The rows are grouped in 3 ways, from coarse to fine. Each group lies inside one group of the grouping before and may be the whole of it. The rows also spread widely along 13 directions, which tell nothing about the answers.
Some rows, each with its group in each grouping after it:
[ 17  26  -8  30   6  25  23  -1 -12  33 -37   1  37 -12  51  15  -2 -58
   2 -14 -30  36  37 -29 -30 -54   5  -4] | k_811 k_89 zadin
[  7  13 -10 -38  34  48  23  21 -21  11  -8 -18  16 -10  12 -27  -2   2
 -49 -60  49  -5  -4  -8 -29  18 -33  30] | k_820 k_316 geziv
[ 58   8 -11   1  22  24   7   2 -25  -1  51 -14  27  -8   9 -18  24  25
  14 -22   9  40   5  58  20  53   6   6] | k_811 k_704 kug
[ 21  35 -30  22  31  22  51   1 -16  -3 -18  -6  50  13   2 -28  21  -5
  49 -45 -15  -3  23  71  51  -5 -10   7] | k_811 k_384 Gepi
[ 30   2   8   0   6 -36  -8  18  14  19 -12 -41  37 -24  56   3  12 -17
 -40   0   3  16 -33 -14 -10  33 -12  25] | k_127 k_301 fifu
[ 35  15  16  -8  -3 -37 -15   8  -8  29 -35 -38  76   7  74   5   1 -37
 -43  26 -19  -1   8 -49   2 -19 -11  21] | k_811 k_520 Golal
[ 60  17   6 -55  51 -16  26 -24 -21   1  22 -26  36  12 -31  24  -5   1
   8 -14   7  -7   6  28  21  14  14  -2] | k_811 k_384 telu
[ 14  19   9  22  11 -23  55   8   7 -17 -11 -23  28   1  45 -24  20 -48
  10  -4 -34  20 -20  17 -14 -38  21   7] | k_820 k_95 lig
[ 38  29 -21  32  40  27  -4 -29 -24  55  95 -64  19   2   0   7 -10 -17
  12 -25  -8 -12  43  33 -11  14  11   6] | k_127 k_639 bas
[ 23 -45 -17 -17  26   2  -9   7  -6  11  -5 -38  29  -5  14 -13   0 -17
  -4   6  41  19 -37 -23   1  -8 -41 -20] | k_127 k_639 moter
[ 34 -37   2 -32   9 -16 -36   1 -11  10  52 -58  37 -15  46 -24   1 -18
 -15  33  15  35  -9 -42 -31  -9 -28   8] | k_811 k_89 dof
[ 42   4  20 -23 -17   4 -14   9 -28   3 -13  -7  72  14  79 -31   5  -9
 -37  11 -13  12  14 -22  18 -12 -16  33] | k_811 k_520 supi
[ -2  -4  -5 -19  -8  18  65  -3 -28 -23   5  12 -13   8  29 -36  36 -18
 -32 -15   3  21 -40  -2 -16 -42  20  27] | k_820 k_622 Butat
[  9 -59  17 -33 -13 -15  13 -33 -10 -41  34  25 -16  -8   0   3  -3 -26
  26  60  -6  31 -64  -8   1 -34 -13 -40] | k_127 k_639 Lin
[ 40  32  39 -12  35   5  42  -4   9 -39 -10  18  54  -3   8 -17 -30 -38
  63 -23 -51  14  28  65  13 -14   8 -26] | k_820 k_316 Betur
[ 17   1  -5 -14  23   6  -9   1 -19  21 -41  -7  63   8  24   6 -14 -22
 -12   1  12  -9  15 -27  11 -18 -43 -15] | k_811 k_520 sobor
[ 67 -36   6 -24  -1  33   1 -28 -44  15  34  20  34 -10  29  25 -14 -21
  23  19  -7  68  18  -5  -8 -35  22 -28] | k_127 k_301 marip
[ 21   6 -35  -3  33  11  43   9 -11 -11  19 -11  15 -47 -14  -9  14 -12
  49 -37   1  53  -5  61 -13  12   3   2] | k_820 k_316 mito
[ 33 -16  10  31  -9 -10   0 -15 -16 -16  15 -32  37  22  29  -1  29 -26
 -27  58 -10   8 -47 -16  19 -21  23 -52] | k_820 k_316 mito
[ 23  23 -22  28  24  -3 -10 -10 -17  30  47 -71  28  -9  17   9  14 -26
 -26  11  -6  -8  -2 -17 -17  -4  -1   9] | k_811 k_384 Gepi
[ 20 -20  43 -45   8  -4  37 -31  -4  -2   4  24  10  67  23 -14  -5 -41
 -17   9   6  -7   1 -10  17 -38   9 -40] | k_820 k_316 geziv
[ 48 -18  40 -67  31   6  -7  13   0 -11   5 -15  21 -10  24   2 -20 -15
 -49  -4  31  23 -28 -33 -37  26 -13 -14] | k_820 k_316 geziv
[  6  59  -8  12  23  38   4   6 -39 -34   0 -21  37 -61 -29  14 -18  10
 -10   1 -13 -37 -13   6 -18  13 -28  24] | k_811 k_704 kug
[  6 -22  -2 -30   4 -33   7   0   5  14  -1   1  39  -2  43 -30   6 -23
  37   0  -2  29  19  13  14  -8 -40  13] | k_811 k_89 dof
[-10  -8 -70  41  41  13  15  20   3  42 -37 -37  24 -56  -6  17   3 -38
  43 -33  22  36 -10   7 -19 -12 -48 -14] | k_127 k_639 moter
[ 24 -11  19  23  19  32 -30 -26  -5  37  46 -18  41  41  36 -12 -28 -31
  11  12  -6 -27  35   1  18 -10 -34 -44] | k_127 k_639 bas
[ 58  25  18 -44  33 -12  48 -28 -33 -41  -2   0  55  28 -27   2  -2   5
  28   5 -19 -23  -3  49  58 -13  24  -6] | k_811 k_384 Gepi
[ 60   8  32 -25 -11  17 -12   0 -27 -29  33   6  34 -18  51 -15  13  15
 -20  17 -20  36 -11   8  -1  35  11  21] | k_811 k_89 dof
[ 41  26  24  -3  26  44   1  -7 -30 -39  32 -42  35 -40   2   3 -38 -22
 -21  11 -21  -3 -20 -27 -57 -35   7   4] | k_127 k_301 fifu
[  1   3  12 -15  33   3  45 -17   6 -31  26 -18 -30  -8 -22   1 -11 -37
   1  -3  -8  -6 -49  -1 -37 -25  -3 -11] | k_127 k_639 bas
[ 23  51 -15  40   2 -27  17   5 -12  16 -43 -30  87 -34  33  16   0 -25
  19  -1 -43 -10  13  29  28 -11   5  30] | k_127 k_301 fifu
[-12  17 -21  20  11  -7  35   4   0   1  17 -40  12 -27  23 -29   5 -36
  16 -17 -22   6 -16  16 -22 -26 -16  40] | k_127 k_639 Lin
[ 28  14  -1   6  20 -11  35  10  -4 -51  21 -43  21 -34  -1 -26  12  -6
  19   0 -25  15 -62  41  -4   6   7  21] | k_127 k_639 Lin
[ 66   3  34  -9  38  20  31 -30 -14 -29  36 -13  30  29  -9  -2 -20 -17
  19  -2 -16   7  -5  30   7 -20  34 -42] | k_127 k_301 fifu
[ 48 -10  31 -44  17 -30  24 -25  -2 -26  -8  49  11   5  -4  37  -1 -17
  23  19 -18  35 -21  26  21  17  10 -45] | k_811 k_520 sobor
[-39  22  24 -16  -7  26  18   2  -8 -41   3   4  -8 -25  19 -28 -17 -33
 -44   9  -5 -37 -33 -36 -48 -27 -44  21] | k_820 k_316 geziv

New rows, each followed by its group in each grouping:
[ 12   7  19   3  -9 -69  10  -2  14 -30  15 -34  57  -3  51 -47  12 -36
  44  40 -53   8  -5  27  23 -24 -11  21] | k_811 k_89 dof
[ -7  22 -22 -25 -16  32   9  -5 -61 -13  -9  -3  40 -34  14 -15   6  14
 -26  12   3 -21  -7 -22  -1 -27 -31  59] | k_811 k_89 dof
[ 32  18  10 -20  36  -2   8  -7 -16 -10  41 -50  41 -14  -6 -17 -24  -7
  13  -8  -9 -22  -6  24  -1   1 -11  23] | k_127 k_639 Lin
[ 12  13   9 -14  10  34  -3  13 -17  -7  34 -34  11 -52  40 -18 -22 -24
 -32 -14  -7  16  -7 -31 -74 -14 -25  48] | k_127 k_301 marip
[  5   7 -14 -16  24 -41   0  -9   3  46  35 -46  44 -12  32 -20 -10 -39
  37 -11 -10   7  52   8 -12 -15 -31  33] | k_811 k_89 dof
[ 25   6  17   3  12   0  26   5   6  19 -44  11  39  46  49 -16  14 -26
 -15 -14   0  10  13   3  28  -4  -9 -16] | k_811 k_704 kug
[ 31 -12  11 -11  14  18  12   2 -14 -48 -23 -15  22  -9   9   5   6 -24
 -26  36  -3  18 -62 -41 -16 -33  -5 -32] | k_811 k_384 Gepi
[ 34 -32 -22  20   9  19  15  31 -20  -8 -24 -43  62 -21  59 -32  21 -30
   2  11   9  64 -32 -25 -22 -54  -5 -12] | k_820 k_95 lig
[ 37  26 -20 -12  46  27  10 -14 -35  28  24 -23  34 -27 -36  45 -14  -2
  -2 -25  21  -5  18  18  -7  26   5 -17] | k_820 k_316 geziv
[-39  -8 -54  10  -2 -18  15  -7 -13  29  -7 -13 -11 -39  -4  20  24 -22
  -4   4  22   3 -24 -23 -15 -11 -44  16] | k_811 k_89 zadin
[  2  36 -14  29  20 -11 -11   7   9  31  -8 -17  26 -65  13  39 -18 -33
  20 -11 -24  -2   6  18 -18  35 -33  12] | k_127 k_639 moter
[  4   2  50  -4 -26 -21  23 -25   2 -72  26  27  -5  -9  19  -5   0 -39
   2  61 -54   4 -54   6  -4 -24  14 -29] | k_820 k_316 Betur
[ -5  10   1  64  15  -5  37  -9  14 -23  -7  22  18  -4   4   8  12 -39
  66  12 -37   3 -15  56  22 -12  -9 -62] | k_820 k_95 lig
[ 33  23  14  13  11 -12   7 -29 -27 -16  49  -5  40 -40  -8  36 -21 -27
  45  40 -47   0  10  31  -6 -15  20 -23] | k_820 k_95 lig
[-21 -30 -10 -19   6 -33  20 -22   5  33  12 -21  17  20  29 -23  -8 -47
  13   2  13  -9  10 -16   0 -55 -39  12] | k_127 k_301 fifu
[ 20 -11  18  -7   2  35  25  -4 -22 -41  27 -10  34  10  39 -63 -11 -25
  21   2 -18  12  -3   9  -9 -59 -15   9] | k_127 k_301 marip
[ 27  42   4   9  26  45  14  -4 -24 -23 -39  28   7 -49 -29  68  -4   4
 -19  -2  -9   5 -33  -9 -21  35  -1 -35] | k_811 k_89 dof
[ 18  -1  -9  41  48  10  30   7  21 -15 -31 -24   1 -34 -18  33  -9 -57
  31  -4 -11  37 -49  -3 -38 -20  -6 -66] | k_127 k_639 moter
[  6  29 -13 -25  14 -38  63 -26 -21  23   9 -17  20  16   0  -5  12 -17
  10 -30  -9 -26  16  39  28 -20  13  51] | k_127 k_301 marip
[ 32   5  22  -3 -16  36  15 -11 -41 -31  -8  12  29   4  25   7   7 -15
 -46  35  -9   5 -35 -27  -1 -27  22 -23] | k_820 k_316 geziv
[ 19 -15   5 -48  55 -13  11   5   8   3   6 -11   9 -29 -23  23 -19 -15
   3 -20  31   6 -23   3 -26  27 -29 -27] | k_820 k_622 Butat
[ 37  37 -20 -15  10  20  47  -4 -49 -17 -29  16  60 -22 -13   8  13  18
  19 -25 -10   5   1  61  48  12  20  18] | k_820 k_316 Betur
[  8  -4  29  43  -5  21  11  -2   6 -66  -7  -3   9 -12  20 -10   2 -30
  -9  41 -28   2 -73 -13 -15 -26 -11 -47] | k_127 k_301 fifu
[ 25   0 -24 -21 -30  17   5 -24 -72 -27  29  -2  29 -43   8  14  12   5
 -14  54 -16  22 -28 -23  -6 -40  10  29] | k_811 k_520 Golal
[  9  -3  33 -39   5  14 -11 -16 -17 -21  61 -25   2  15  15 -29  -8  -4
 -59  19  18 -38 -25 -23 -18  11 -20   4] | k_820 k_316 mito
[ 12  37  42  16   5 -19  41   5  14 -36 -33 -14  19  15  39 -11   8 -49
 -32  18 -42  -5 -32 -21 -16 -33  17  -3] | k_811 k_704 kug
[ 44 -26   2  29  14  49  10  18  -7 -26 -35  18  35  -9  29  -2  11 -10
  19  -5   3  53 -38  17  13   4 -16 -59] | k_127 k_301 marip
[ 17  -4  28  10  -2 -11 -40 -28  -5  19  76 -52  33  -5  50 -11 -40 -63
   3  53 -37 -12  22 -37 -36 -50 -17  -4] | k_127 k_639 moter
[ 22  32  10 -12   2  51  51 -33 -49 -27 -24  46  21  -8 -16  28 -16  -3
  -1  -6 -18 -15  -4  14  10 -35  18  -1] | k_127 k_301 fifu
[ 64  23  46 -29  31   5  31 -30  -6 -13  11  29   0   6 -11  46 -17 -14
   2  -9 -22   8  -9  34   9  33  38 -29] | k_127 k_639 moter
[ -1 -13 -17  -4   3  56 -34 -22 -41  28  15   2  20 -12  11  29 -13 -14
 -31  25  23 -14   6 -57 -20 -25 -50 -24] | k_811 k_384 telu
[ 64  15   6 -37  50  30  23  -7 -20  21  19  -6  48 -11   4   8 -28 -19
  24 -49  -1  41  50  34 -12   4  20  -8] | k_820 k_316 Betur
[ 16 -13  -9  37  34 -30   2  14  24  29  18 -57  25   5  36  -9  24 -31
  -1  -3  14  13 -21  10  -3  22 -18 -28] | k_820 k_95 lig
[-11   7   0 -14  14 -48  47   1   4  18 -31 -19  38  -4  38  -8  -4 -60
  13  -1 -16   0   7 -11 -14 -62 -10  24] | k_820 k_95 lig
[ 70  19  35 -17  23  49  11 -18 -25 -12  15  33  44  -3  12  22 -25 -12
  16 -11 -25  33  29  34   5  11  28 -43] | k_820 k_316 Betur
[  8  -2  -4   8  -6 -39  44  -8  -7  -3   9 -37  38  49  37 -50  40 -28
  -8  10  -5 -10 -18  22  43 -33  13   8] | k_820 k_316 geziv
[ 44 -30  -9 -26  12  14 -18  10 -27 -14  36 -35  37 -26  17 -18  12  11
 -20  13  29  35 -35   0  -6  25 -12  -7] | k_820 k_316 mito
[  2   6 -29   2 -31 -40  -9  -1 -46  16  10 -40  75 -41  46  -6  21 -13
 -12  47 -20 -10  -9 -11  17 -33  -5  54] | k_820 k_622 Butat
[ 25   7   6 -19  19  10  57 -39 -20   1  10  25   1  26 -12  10  -9 -31
  31 -13 -15   3  10  32  19 -35  21 -14] | k_127 k_639 moter
[ -2  32 -12 -16  46  22  25   1 -23  27 -44  -1  45  -3 -19  21 -15  -8
 -16 -43  25 -52  15   3  10   5 -33  -5] | k_820 k_622 Butat
[ 18  21  -1 -48  52   8  63 -22 -32  -3 -23  17  46 -16 -38  22 -43 -31
  60 -29  -9  -9  41  29  -7 -58  -2  -3] | k_820 k_95 lig
[ 13  -6  30  -9  18 -50  16  -4  44  27   7 -15   7  27  55 -16  -2 -53
   7 -10 -20   6  -1  15   5   9 -16  -2] | k_127 k_639 bas
[ 60 -10 -11  11  10  65  -4 -16 -52  21 -25   9  73  -1  21  27 -15  -8
   4   4   7  29  19 -14  16 -36   5 -40] | k_127 k_301 fifu
[  3  48 -46  -8   9 -36  26  -7 -28  42 -13 -29  40 -53   6  41  15 -22
   3 -11 -21  -1  19   8  -2  -7   0  65] | k_811 k_384 telu
[ 20  19 -10   7  10   1  31   7   5  -6 -43  28  27 -50  27  29   2 -46
  42  -9 -43  59   4  17 -18 -18  -5  -6] | k_811 k_384 telu
[ 32  16  32   6  41 -52  31 -23  33   7  -4 -15  12  23   7  42 -14 -74
  20  16 -41  12   1  -7 -18 -25  21 -59] | k_811 k_520 Golal
[ 18  -9  21  11  15 -28 -27  22  25  -3 -11 -53  34 -30  46   6 -10 -38
 -31  30  -8   5 -57 -39 -28  12 -33 -13] | k_127 k_639 Lin
[ 41   3  -4  -8  13  54  18 -11 -29   9 -18  53  15 -36  12  40 -13 -25
  28 -18 -13  66  28   1 -26 -16   5 -29] | k_811 k_89 zadin
[ 12  29 -13  24  -5 -24  48 -11 -15 -27  -8   3  27 -40   0  14  14 -20
  45  14 -53  15 -31  53  22 -14  20  19] | k_127 k_639 Lin
[ 30  47 -14  39  35  42  66 -10 -20  -3 -11 -19  28  -8  -1   4  -6 -39
  20 -44 -29  18  14  26 -23 -50  37  -2] | k_127 k_301 fifu
[ 11 -22  32 -54  19  -6   6 -15   5 -26  43 -10 -20 -21   0   6 -26 -38
 -25  20   7  18 -39 -36 -58 -12 -11 -21] | k_820 k_316 Betur
[  2  11  25  -5  15 -21  27  -5  18 -47  45  -7 -42 -19 -10  -3  15 -12
 -15  12 -10   6 -59  16 -29  36  -6  -4] | k_811 k_704 kug
[ 40   9 -10 -23  13   7  16  23  -8  11 -42  11  18 -49  27  25  11   1
 -18 -32  11  44 -31  13  -4  51  -8  26] | k_127 k_639 moter
[ -6  16   5 -23  24 -75  42  -9  27  -1  24 -29 -12 -20  -5   2   7 -27
  15 -11 -17 -12 -36  41  -1  28  -8  39] | k_127 k_639 Lin
[  9 -12  -2 -23   5 -37  52 -20  -9 -36  -9  -4 -18  -2 -18  14  30 -22
  -9  28   1  15 -67 -12  -1 -27  15 -13] | k_811 k_89 zadin
[  3  28   7  -5  -7  -8  39 -15  -7  10  37  -9 -15  20  52 -28  24 -30
 -35 -17 -21   8   6   1 -20  -9  10  47] | k_811 k_520 Golal
[-28  -4 -53  -6  22 -18  25   7   2  31  -8  -8   9 -62  -8  12  -1 -34
  37 -28  13  29   2  19 -20  -2 -43  15] | k_820 k_316 Betur
[ 25  34 -12  16   9 -11  47 -12 -17  18 -25   4   5 -13   1  51  27 -11
 -22 -15 -12   5 -25  18  12  21  30   7] | k_127 k_301 marip
[ 32   1   7  24   0  25  19   8   5  10 -42  44   5  -2  38  35  30 -19
 -25 -12  -2  50 -25  11   7  42  14 -53] | k_820 k_316 mito
[  0 -24  -9 -27  -1   4  26 -36 -29   6  23  11 -19 -16 -11  32  -8 -30
  -4  25   2  16 -31 -26 -23 -43   0  -8] | k_127 k_639 Lin
[ 56  11  -1 -32  20  29  42 -51 -46   8  55  34  24 -14 -18  27 -30 -11
  65 -21 -26  38  55  61   5 -26  39   0] | k_127 k_301 fifu
[ 30  37 -27  11  65  15  16 -15 -34 -21   5 -48  51 -59 -71  52 -40 -30
  50  11 -20  -8   2   5 -32 -39  -8 -36] | k_811 k_520 Golal
[-11  24 -10  31 -11 -56  -4 -21  -1  11   8 -26  42  -4  24  12  17 -33
  13  47 -38 -40  -3   8  38 -10 -22   8] | k_811 k_384 Gepi
[ 42   9  51 -52  28  24  20  -1 -23 -65  -2 -16  47  15  15 -38 -38 -26
 -16   8 -18  -5 -11 -27 -24 -55  -8  -1] | k_811 k_520 supi
[ 37  18  26  49  18  29  11  -1  10 -26 -16  22  49 -23  26  12 -26 -48
  66   7 -65  34   6  42   2 -18  -2 -57] | k_127 k_639 Lin
[ 23  -6 -10  50   4   4  13   1   7  10  -6 -18  16  -1  39   6  29 -25
 -12   1  -4  34 -37   5   3   7   5 -27] | k_127 k_301 fifu
[  7   8   9  18 -17 -43 -14 -20  -9  13  53 -43  43   2  42  -8   7 -37
  -7  51 -28 -19   1  -2  11 -14   0   2] | k_820 k_316 geziv
[ 20 -19   5 -15  45  61  49  13  -1 -16 -73  38  19   7  -4   7 -17 -43
  13 -38  28  43 -14 -12 -21 -38 -17 -77] | k_820 k_316 geziv
[ 46 -27 -41   0 -17   9  27 -18 -71   3   0 -30  60  -6  21  -2  29  -7
   5  34   2  43 -21 -12  26 -74  32  11] | k_127 k_301 marip
[ 24  25  58 -25 -12  41   4 -28 -26  -7  33  18  34  40  59 -38 -28 -12
 -39  -5 -21 -42  32  -5   5 -18  -8  30] | k_127 k_301 fifu
[ 36 -21   5 -57  19 -12  -1 -46 -25  42  23  36  26 -11  -8  55 -33 -30
  50  17  -6  35  56  -2  -2 -19  -4 -31] | k_811 k_89 dof
[ 39  21  21 -31   1  13  -4  -6 -41 -27 -16 -19  63  -6  29  -1 -10  -7
 -39  34 -15 -23 -15 -36   8 -27  -6  20] | k_811 k_384 Gepi
[ 40  26  -2   5  -1  30  16  -8 -25  23   8  12  41  16  54 -13  20  -9
  -1 -26 -22  20  38  29  24   2   7  23] | k_811 k_384 telu
[ -5  -2 -41   5  25  49  12  14 -19  36 -21   9  23 -41   5  12  -6 -21
  11 -42  31  29  20   5 -22   3 -43 -11] | k_820 k_316 geziv
[ 12 -21 -20 -12  22   7  25  12  -5  -2 -18 -21  20  -2  17 -33  11 -13
   9 -23  27  17 -31  12   9  -6 -33   7] | k_127 k_639 moter
[  2 -15  -4  -5  34  13 -11  14   0 -17 -26 -53  40 -27  13  -4 -25 -54
 -17  29   7   3 -36 -75 -52 -63 -49 -27] | k_811 k_384 Gepi
[ 20 -14 -19  16  21  49  42  11  -6   8 -33  24   7 -23  28   6   4 -38
  25 -41   2  71  -2   7 -30 -30  -7 -26] | k_127 k_301 marip
[ 17  30  -3  37  15   8 -18  -3 -13  47   5 -40  56 -11  32  27 -11 -44
 -22   9 -13 -13  27 -23 -14  -9  -4 -21] | k_820 k_316 geziv
[ 14  -7  14 -26   6 -29  24 -18 -14 -35  14 -13  16  23   8 -21  13 -18
 -12  28  -7  -9 -40  -5  12 -26  -9  -3] | k_811 k_520 sobor
[ 25 -10 -12  10 -14  35  14 -34 -57 -12  10  17  17 -23  -6  40   1 -11
   0  41 -11  16 -26 -16   1 -43  15 -26] | k_127 k_301 marip
[ 57  52  -4   6  20 -16  20 -43 -38  -2  45 -11  34 -36 -30  68  -4 -15
  34  26 -54   4  15  42  11   5  53  -5] | k_811 k_384 Gepi
[ 13  20   5  38  15 -17 -24  23  25   4  38 -17  28 -48  40  -8  11 -10
  19 -10 -23   9  -9  55  -3  78 -34  -4] | k_820 k_622 Butat
[ 51 -21  -6 -54  36  23  28  -4 -36  -4 -15  22  25 -37 -17  41 -10   1
  11 -11  27  47 -16   3 -16   0   5 -20] | k_820 k_95 lig
[  9   6 -27   3  43   8  -3   2  16  17  69 -28 -32 -52 -10  16  13 -11
  10 -34  14  36 -12  28 -47  61 -31   3] | k_811 k_384 telu
